There are 4 ways to turn a row about zero (a turn may also mirror it). The second row of each pair is the first, turned, with some noise. The first 28 pairs use one turn. New pairs use 2 turns, one after the other, and a turn may come again.
Some pairs, each with its turns in order after it:
[ -4 -19 -10 -12   1  13]
[ -2 -21  -2  18   3   7] | (0)

[-11  -3   0   5  -5 -50]
[ 20   1  -2 -45   4   9] | (1)

[-32   3 -50 -21   3 -21]
[-47  21 -19 -26 -19  33] | (2)

[  7  68 -17 -26   4   0]
[  4  38 -47  25 -20  27] | (2)

[-15   8  -3   1  38 -19]
[-12 -17  22 -24 -19  -2] | (1)

[-34   5   9   3 -13   1]
[18 -7 23 -8 -8 19] | (0)

[ -6  15  -2 -36 -13  -8]
[ 13 -19  16  -1  27 -17] | (1)

[-10 -28  28 -13  11  21]
[  5  20   4  12 -23 -34] | (1)

[-17 -25 -61 -16 -32   1]
[-42   8 -18 -16  51 -17] | (1)

[-68   5   0  10   4   2]
[ 44  31 -37  -8 -11  -8] | (3)

[  0  26   9 -25   0 -26]
[  9  15 -15  13  -9  38] | (2)

[-13 -49  -5 -12  11 -21]
[-31  -5  43 -29  24  18] | (2)

[10 32 28 -9 12 -3]
[ 28 -27  18  13  -9  10] | (1)

[ 18  31  -5 -13 -16  51]
[ 20 -21  13  59  17   1] | (3)

[ 22 -47   0 -17  19  -5]
[-18   6  43  10  35   8] | (2)

[-17  -6 -23  11   8  -4]
[ 20  12  10 -19  -2   3] | (3)

[  0 -36  30 -41  18  -7]
[12 16 55 -1 21 23] | (2)

[  2   8 -39 -22 -10  -8]
[  1   1  18  21  26 -30] | (0)

[ 16 -13  -5  13 -19  12]
[-5 -6 15 10 -6 27] | (3)

[-64  21  13 -37 -23  21]
[ 17 -45 -15   5  14 -57] | (1)

[-21   8   5   2  -7 -34]
[27 20 11 -8  3 -2] | (0)

[  9  16  10  -7 -34   7]
[ 13  -3   5  25 -33  -1] | (2)

[-17  -6   1   5  -3  -4]
[ 12  12  -9  -5 -11   8] | (3)

[  9  -1 -18   2   0  -7]
[ -1   2  20 -11  12   2] | (3)

[ 13 -35   0   2  15   6]
[  1 -21   6 -23 -18  13] | (3)

[-35  -6  28 -22 -10 -27]
[ 40  18  20  17 -24  27] | (0)

[-2  4  3 68  0 34]
[-21 -36 -25 -62   1  10] | (0)

[-18  -9 -32  17  41  68]
[-59 -46   9  -3  35  40] | (0)

New pairs, each followed by its turns in order:
[-51   2  11   2   5 -11]
[-28  -4  29  14  -8  27] | (1) (2)

[  3 -11  33  52  43   0]
[ 14 -46  20  -1 -42 -48] | (1) (0)

[  3  -6  12  18  68 -68]
[ 57  35  54  28 -46   5] | (1) (2)

[ 66   0   0  10   0 -30]
[ 25 -14 -15 -18 -30 -43] | (3) (1)

[  6  34  24 -23  20  -4]
[  6 -17  41  23  -2 -13] | (2) (3)

[ -5 -10  14 -13 -13  -6]
[ -8  -8  -5  17  -6 -17] | (0) (2)

[-21  -7  19  10  29   1]
[ 26 -24   2  21   2  -1] | (0) (3)

[ -9   3 -19 -13  32 -10]
[-27 -12  -6 -19  16 -16] | (3) (3)

[-68  -6  16 -14 -65  12]
[-42  -9 -41  39  40  64] | (2) (3)

[  2 -16  -1 -34 -21  25]
[ 26 -24  23 -20 -12   6] | (3) (3)

[ 11   6 -13  13  -3 -18]
[-2 25  4 10 15 -9] | (0) (0)

[ 21  -7   5  22 -32 -12]
[ 25  10  -8 -19 -19 -17] | (3) (2)

[ 1 17 19 15 -3 29]
[ 11 -30 -17 -15  12 -16] | (1) (0)

[ 14   4   1 -15  47  -1]
[-34  25   4 -17  20  12] | (2) (0)

[ 12  17 -40 -58  -8 -51]
[-11 -55 -37 -23 -30 -45] | (1) (3)

[18  3 21 -7 50 13]
[-21 -44 -23  -1 -12 -13] | (0) (1)

[ 16   1  14 -68  10 -29]
[ 18 -12   0  52 -45 -18] | (2) (3)

[ 35 -21  12 -68  -6 -39]
[-22  41  17 -68  25  19] | (3) (2)

[  8 -16   6  -5  39 -32]
[ 21   7  31  22   3 -31] | (0) (3)

[-33  -3 -12  23  -2  -5]
[-26  10 -19  27  -5   6] | (0) (0)

[-22 -25   7 -30  -6 -15]
[  8 -15 -11  18  11 -34] | (0) (2)

[ -2  15 -68  52 -27  11]
[ 82  -7   1 -24  22  -5] | (1) (3)

[-18  27  21  22   3  56]
[ 12  20  47 -34 -33   1] | (0) (2)

[ -2   2 -20   5 -15  -4]
[-23  13  -3  -3 -13   6] | (3) (0)

[-55 -12   4 -12  48 -57]
[  4 -35  55 -26  60   0] | (3) (1)

[ 36 -50 -50  68   7  53]
[-22 -43  -5 -48  28  91] | (2) (2)

[ 10 -21  68  25   1  68]
[ 16 -89  35  28   1  -4] | (0) (0)

[-68 -14   0  -2  17 -55]
[-42 -29  30  62 -17  21] | (2) (0)

[  0  11   9 -47 -55  -9]
[ -8  -5 -11  30  71  11] | (1) (2)

[-16 -40 -23   2 -44 -15]
[-22 -28  10  53  -7 -17] | (3) (1)

[-25   5 -18 -12 -14  -6]
[-16   5   8 -12  22  14] | (1) (2)

[ -4 -67 -14  -7  -3  -6]
[ 45   0  26 -37   6  23] | (2) (2)

[  4  18  33  18  -9 -21]
[ -4 -20  25  -8  -1  27] | (2) (3)

[-12  -5 -55 -38  28  -2]
[ 45  27 -29  26  11 -43] | (2) (3)

[-22   7   9  26 -66 -23]
[ 22  23 -58   0 -28 -31] | (3) (2)

[ 35 -14  -2  16  28  -9]
[ 15  -1   6 -28 -26 -21] | (2) (3)

[-45  65  -9  42 -16 -26]
[  9 -54  18  47  30 -51] | (2) (0)

[ -9   1 -15   7  -8  68]
[-22 -26  44   7 -31  22] | (3) (3)

[-7 45  5 20 14 31]
[ 26  30  28 -21 -21  28] | (0) (2)

[ 54  36 -13  -4   7  -6]
[ 30  29 -14 -23  -2  48] | (3) (0)

[  1  -1   4 -16  -6 -36]
[12 -2  5 12 -3 37] | (0) (1)

[ 64  -6  11  10 -32 -12]
[ 28 -20 -51 -39  15  26] | (2) (0)

[ 15  13  10  26 -17 -10]
[-17  31 -15  -8   2   7] | (2) (1)

